All groups share one centre, and each spreads out both ways along 12 directions, with some noise.
(in the rows, 128 means zero)
Known rows, each followed by its group:
[134 133 135 113 144 155 157 147 154  65 126 163 147 119 119 149 123 130
 124 156 121] => (3)
[171 107 149 110  99 112 134  78  96 163 111 176 129 176 125 107 124 123
  97 143 133] => (3)
[123 125 117 140 129 130 146 131 105 150 138 148 121 117 123 135 128 125
 125 149 122] => (2)
[164 139 146 119 133 163  99 114 129 130 146 113 149 124 129 118 149 135
 136 139 118] => (1)
[150 160 146 112 135 124  86 139 103 140  99 146 106 133 112 174 106 145
 100  76  85] => (2)
[117 168 151 119 144 118  88 135 160 131 138 102  89 167 108 126 132 108
 100 103 147] => (2)
[119 132 126 133 141 130 120 110 141  98 148 134 131 137 129  99 155 123
 152 130 143] => (3)
[137 117 140 114 123 144 147 112 146 101 106 162 151 145 120 144 110 141
 118 119 106] => (2)
[147 148 145 144 124 120 143 141 123 110 128 135 154 134 107 165  67 131
 115 105 105] => (1)
[137  65 113  92 112 119 134 113 101  74 139 107 165 154 134 114 103 122
 130 130 152] => (2)
[151 148 169 137 146 133 120 150 157 144 175 189 157 139 121 141 103 137
 130 144 126] => (3)
[128 148 144 129 147 161 126 119 117 141 139 128 135 138 104 126 124 121
 106 134 135] => (1)
[143 131 127 113 120 143 165 124 134 113 118 145 127 130 114 121 102 119
 110 117 140] => (3)
[129 106 138 120 153 167 158 111 136  97 133 139 187 138 111 104 112 130
 133 112 154] => (3)
[145 131 114 104 174 189 144 105 115 104 163 167 146 110 107  98 113 100
 139 175 160] => (1)
[174 109 128  95 119 155 129 124  83 113 142 102  92  74 130 107 171 158
 115 151 186] => (0)
[136 152 130 155 138 138 122 124  85 133 133 109 121  94 106 135 140 131
 125 139 137] => (2)
[153 144 134 147 145 143 130 114 110 115 165 140 136 105 104 125  93 122
 138 144 146] => (2)
[169 104  94  95 135 131 137 150 118  87 106  97 125 116 113 127 139 106
 112 118 127] => (2)
[143 158 133 202 125  59  94 129 142 148 161 142  87  75 135 127 133 140
 179 146 124] => (4)
[129 139 131 124 112 126 149 106 106 124  88 146 117 150 121 128 135 121
 102 124 121] => (1)
[153 147 160 143 139 135 138 126 138  92 115 170 145  98 105 171  96 151
 117 178 114] => (4)
[164 159 175 130 139 136  96 133 127  94 117 127 161 122 125 146 137 153
 122 121 130] => (2)
[108 123 146 143 172 161 137 125  76 150 143 141 147 107  83 138 131 144
  97 154 162] => (1)
[148 134 129 110  82 125 168  86 103  97 114 131  83 158 120 103  99 113
  94 109 166] => (3)
[175 137 130 156 164 164 138  71  93 132 173 165 117  86  68  92 130 130
 131 160 163] => (3)
[125 122 151 127 114 146 149 107  60 111 153 128 130 109 116 156  96 156
  98 172 162] => (0)
[180 142 134 156 120 113 157 131 117 124 116 193 206 144 146 110 108  96
 164 140 105] => (0)
[221 129 126  95 116 117  72  97 113 116  48 150 139 107 165 127 155 113
 138 202  83] => (3)
[ 85 133 131 138 151 160 157 110 150 130 136 146 150 140 110 118 114 117
 133 136 142] => (4)
[ 88 124  85 139 169 113  77  88 109 122 125 116 130 130 110 115  89  96
 173  79 112] => (2)
[126 124 131 120 138 140 124 115 123 119 130 128 143 136 121 124 124 122
 124 135 134] => (2)
[136 145 167 140 141 160 134 117 141 102 164 143 153 107 118 142 102 156
 131 164 142] => (4)
[157 178 179 114 122 132 103 132 143 124 131 150 119 146 137 141 124 128
 109 150 130] => (0)
[162 165 160 132 131 160 127 122 119 120 198 135 111 116 116 125 118 140
 123 163 157] => (0)
[119 136 173 134 149 105 124 152 182  88  93 140 130 106 125 155 133 133
 103 217 169] => (0)
[135  81 131 118 110 126 156 100  79 108 145 143 151 154 119 119 115 149
 117 103 145] => (0)
[126 167 127 172 123 158 168 109  95 118 107 109 180 142 115 130 131  98
 124 163 105] => (0)
[127 117 134 101 142 151 112 137 143  98 139 136 155 129 149 141 129 139
 144 174 114] => (3)
[163 138 128 135 132 132 120 120 117  83  96 107 101  88 108 136 174 140
 116 155 126] => (4)
[149 125 166 126 159 168 160 177 116  90 132 174 252 112 112 192  37 157
 127 106 102] => (3)
[112  80 142 151  93 103 155 141 117 106 187  85 137 123 122 139 148 186
 123 148 160] => (4)
[139 102 104  75 136 225 128 160 129 181 166  89 136 116 133 151 163 155
 102 163  67] => (1)
[176 165 117  99 125 130 105 121 143  86  97 141 121 114 157 135 104 101
 150 148  96] => (4)
[113 136 121  98 121 159 101 116 125 124 172 116  78 118 164 109 160 147
 147 130 142] => (0)
[120 158 137 122 138 158 126 118 118 144 141 137  88 124 122 125 151 128
 110 132 144] => (4)
[106 140  89 149 111 127 133 112  54 124 129 133 130 131 154 134 152 112
 158 148  93] => (0)
[ 94 101 109 136 121 139 123 108 108 173 169 115 104 115 142 112 177 150
 142 161 127] => (1)
[134 131 126  66 100 149 134 145 101 126  95 162  97 159 168 153 159 142
  94 122  99] => (4)
[133 124 133 142 111 102 141 128  63 147 135 153 100 114 111 163 100 150
  97 151 135] => (0)
[161 129 147  96 122 128  93 123  97  84 145 152 130 141 148 129 167 142
 136 152 139] => (0)
[178 149 178 116 105 133 109 105 130 113 120 143 111 131 136 126 161 161
 113 154 135] => (1)
[ 97 118 128 136 126 123 133 133 147 136  98 130 145 138 143 124 160 130
 136 122 117] => (4)
[179 132 147 114 108 146 150 112 136 125 124 130 145 126 150  79 126 122
 138 109 169] => (0)
[193 127 173 109 128 114  77 164  50 173 146 115 154 116 130 149 129 169
 104  82 145] => (1)
[153 133 149  99 120 167 142 131 104 110  53 152 209 128 180 131 140 130
 130 148 113] => (0)
[151 117 125 123  85 128 139  87 100 125 175 107  87 118 142 105 118 149
 135 136 157] => (1)
[154 126 131 124 132 137 128 110 112 147 110 126 138 114 121 119 124 127
 123 138 128] => (3)
[152 110 142 112 121 150 157  91 115 105 131 194 143 132 130 120 129 140
 127 179 134] => (1)
[166 138 125 146 126 134 109 108 111 147  99  99 127  86 120 129 136 127
 126 166 119] => (3)
[ 95 133 106 113 159 194 151 105 124 112  98 131 161 128 125 119 117 110
 133 127 123] => (4)
[127 128 157 130 123 135 125 137 137 122 122  88 137 135 114 132 157 149
  99 125 149] => (1)
[114  78 128 105  59 165 181 109 166 103 105  59 118 138 145 141 188 182
  95 169  90] => (1)
[142 153 163 156 140 126 128 136 157  88 146 147 153 112 112 151 108 142
 139 148 134] => (1)
[112 109 122 128 156 158 147 120 127 127 164 153 158 128 112 116 121 135
 142 125 138] => (3)
[ 84 150 169 179 111 109 143 115 149 175 118 118 105 119 114 156 108 152
  99 145 133] => (4)
[109 119 108 141 115 134 169 106  92 111 129 162 139 109 126 165  46 136
 137 154  98] => (4)
[101 106  91 128 166 151 134 118 150  98 139 136 141 108 112 126 114 118
 155 148 114] => (2)
[165 119 102  79 152 158  95 102 146  77 117 149 117 102 130 128 102 126
 153 113  91] => (2)
[130 130 131 140 125 122 147 137 134 114 163 138 120 120 115 141 106 136
 126 138 130] => (2)
[133 139 133 135 132 132 139 145 116 140 112 148 125  86 141 147 114 132
 124 172 136] => (0)
[138 153 133 108 128 162 135 127 109 131 129 120  94 122 111 149 120 131
  94 144 130] => (4)
[118 131 157 154 135 119 105 121 133 158 161 128 141 147 118 126 152 140
 129 144 132] => (3)
[136 103 143 129 120 136 148 140 130  91 130 108 150 119 112 152 137 152
 110 158 134] => (4)
[136 146 157 144 125 137 137 126 110 136 122 136 144 126 119 131 139 138
 112 146 137] => (2)

New rows. What belongs after each?
[174 129 144  35 162 170  58 122 179  96 139 138 117 160 133 120 118 110
 109 153 129] => (2)
[196 128 136 137 112  81 125 169 148  65 105 153 106  85 107 191 145 150
 108 206  83] => (4)
[ 85 165 158 116 119 179  96 129  95 192 174 104 109 106 193 128 138 176
 154 101 144] => (4)
[131 192 155 123 133 169 109 122 107 117 137 161 171 138 168 152 109 125
 151 168  91] => (0)
[186 125 162 138 120 158 145  58  72  81 124 146 184 117 103 125  83 155
 133 139 133] => (1)
[102 133 122 139  64 113 182 110 163  90  74  77  90 159 126 148 130 135
  93 113  96] => (1)
[164 170 126 168 162 158 132 135 146  91 173 137 167 110 104 111 158  94
 164 185 115] => (0)
[132 140 139 135 108 109 153  98 154  86 103 130 115 143 119 123 104 112
 117 151 136] => (4)
[138 138 123  88 127 138 114 171 197  94 129 121 113 141 162 133 170 113
 134 166 107] => (4)
[104 109 120 140  92 115 136  95  86 188 122  70 124 136 138 125  94 129
 111 124 140] => (3)
[161 110 165 148 111 104 143 135  95 130 179 139 125 135  95 142 138 166
  93 131 156] => (4)
[121 159 135 139 136 113 101 181 138 158 153  92 104 135 119 149 125 118
 113  92 131] => (1)
[135 114 137  98  84 150 180 120 147 122 130 140 124 176 129 143  99 136
  90 144  99] => (1)
[ 74 146  99 175 147 114 168 125 120 111 137 131 103 114  89 130  89  93
 131 134 157] => (1)
[103 147 132 120 173 209 128 137 123 156 162 109 164  98 125 135 106 135
 137 138 127] => (4)
[ 92 124 117 160 123  83 163 156 134 120 145 155 124 129 117 148  89 116
 134 124 139] => (1)
[166  92 146  64 133 172 110 125 107  94 143 135 144 148 128 124 170 172
 112  86 125] => (0)
[129 123 131 146 116  98 169 132  95 115 138 196 125 118 111 159  73 133
 118 144 139] => (1)
[138 135 155 134 130 135 136 126 108 112 131 146 169 144 115 130 101 141
 129  80 136] => (3)
[111 125 132 152 136 156 178  87  89  87 102 152 139  98  84 161  84 147
 105 163 127] => (4)
[146 143 117 129 105 125 129 110  74 136 131 171 161 150 170 119 115 116
 166 109  92] => (0)
[149 142 143 110 120 148 116 126  60 122 144 123 102 144 104 164 163 150
  80 141 112] => (0)
[147 128 153 115 131 119 154 133 110 114 139 186 144 146 114 129  83 119
 103 132 156] => (1)
[ 85 120 109 145 134  87 157 140 112 146 138 181 112 148 120 119 106  94
 128 121 154] => (1)
[148 111  59  76 128 134 128 166 169  70 110 135 129 133 163 133 130  77
 156 163  70] => (4)
[128 148 164 142  94 126 137 111 122 159 127 122 109 168 115 152 123 155
  82 122 113] => (1)
[125 107 136 120 116 105 161 150 123 114 151 175 106 121 131 139 119 140
 112 159 163] => (1)
[130 179 168 143 137 149 127 147 135 135  89 104 163 159  88 186  94 131
  77  90  78] => (1)
[156 174 151 125 136 218 133 113  66 128 191  95 118 104  92 152 128 156
  95 154 129] => (0)
[132  96 120  86 108 187 189  82 101 102 126 115  88 119 112 100 153 137
  83 184 176] => (1)
[146 146 144 113 106 112 113  97 140 140 155 179  95 155 148 116  97 127
 139 127 127] => (2)
[176 143 177 140 103 109 126 135  89 114 131 148 165 134 138 137 126 147
 123 124 139] => (2)
[129 141 119 146 150 149 141  98 118 110  98 147 154 109 109 127 101 112
 136 137 116] => (4)
[156 134 134 112 109 174 138  80 131 108 105 113 147 150 128 114 131 129
 118 135 103] => (1)
[108 107 107 110 163 158 118 110 137 107 135 131 143 118 114 130 111 120
 138 148 121] => (2)
[140  70 115 106  84  92 204 144  65 108 103 184 139 141 124 158  68 141
  91 114 134] => (1)
[113 122 116 161 114 142 203 109 144 136 136 158 131 125 117 103 133 116
 133 167 139] => (2)
[157 138 164 137 129 150 111 118 121 121 128  99 155 123 115 140 137 158
 117 124 126] => (1)
[117 139 126 131 177 162 109 113 127 149 142 158 165 137 114 101 144 100
 147 139 131] => (1)
[126 118 108 104 181 135  69 125 110 123 138 150 139 120 111 154  79 117
 139 110  99] => (2)
[101 105  89 151 131 130 147 120  82 110 143 101 110 101 102 133 165 135
 128 162 129] => (0)
[137 133 150 165 143 107 141 111 156 117 114 158 160 140  93 118 116 114
 126 136 139] => (4)
[133 121 159 126 130 139 135 121 120  95 154 160 161 142 115 160 114 150
 111 176 128] => (3)
[148 125 106  92 139 149 102 164 118 163 173 105 128 155 151  87 170 101
 145  86 133] => (4)
[179 132 142 113 123 125 137 143 118 108  64 150 174 148 135 127 167 120
 110 138 108] => (0)
[153 154 101 106  77  96 103 127 104 151  71 103  41 121 174 133 156 113
 113 136 100] => (3)
[109 121 134 104 151 166 114 100 143 125 162 144 126 125 118 137 103 138
 125 167 128] => (2)
[173 115 132  97 134 155 152 152 109  99 134 174 151 112 120 151 101 134
 111 151 129] => (1)
[160 167 177 130 151 147  91 148 115 104  97  97 149 115 109 157 157 150
  98 117 129] => (2)
[111 121 129 100 156 162 114 117 134 126 141 142 127 135 110 144 105 134
 116 146 118] => (2)
[157 107 113 133 113 130 138 139  25 131 181  94 126  76 122 140 122 142
 119 179 165] => (2)
[110 146 162 136 151 145 104 184 187 161 157 119 160 150 124 160 146 143
 120 136  92] => (1)
[196 110 157 127 120 136 174 136 107 124 124 161 175  92 126 114  97 142
 116 158 181] => (0)
[151 160 124 128 127 162 122 120  65 150  97 117 120  84 131 153 117 141
 115 118 103] => (0)
[140 103 123 129 133 144 157  92  69 136 110 154 175 142 100 120  90 118
 110 121 136] => (2)
[116 172 158 145  93 121 144 107  82 154  96 117 103 144 113 161  79 128
  76 133 130] => (0)
[137 138 148 158 106  98 102 123  88 203 128  96 131 135 137 137 108 139
 122  99 119] => (3)
[ 71 147 132 135 165 164 113 112 142 158 142 121  99 129 103 146 123 129
 108 155 124] => (2)
[142 167 155 140 110 114 150 169 146 141 105 129 114 129 120 165  95 130
  93 113 112] => (3)
[123 107 135 133 123 148 172 109 121 138 122 141 174 161  96 129  92 138
 109  76 114] => (0)
[136 154 135 151 123 109 119 102 147 108  96 103  83 121 114 105 176 117
 122 134 149] => (4)
[115 118 148 139 129 120 138 133 122 138 124 145 156 144 121 143 130 145
 113 128 131] => (1)
[160 136 129 148 171 143 145 132 116  76 104 185 150  78  84 170 115 137
 122 186 100] => (4)
[140 131 144 129 140 133 137 135 121 120  89 135 137  78 122 153 113 146
 110 166 152] => (0)
[108  76  69 120 122 105 130 126 102  88 125  99 129 120 130 125 117 117
 156 104 119] => (2)
[165 133 122 123 104  99 103 140 116 132 105 123 129 121 158 131 142 129
 142 111 100] => (4)
[109  88 106 136 141 135 155 120 105  79 100 126 180 120 121 128 162 130
 142 162 126] => (0)
[114 103 134 134 120 112 160 144 126 130 138 148 122 150 104 138 158 142
 102 137 132] => (4)
[138 122 139 120 146 121 146 116  85 109 139 181 123 117 110 108 119 120
 117 144 198] => (1)
[106 144 146 156 128 126  88  81  38 157 123  85 138 127 131 117 147 134
 125 130 163] => (2)
[119 121 109 105 108 135 147  89 105 137  73 145  98 164 142  99 174 110
 108 132 123] => (1)
[129 113 125 125 146 137 182 109 101  91 127 225 160 152  83 141  91 120
 111 146 124] => (4)
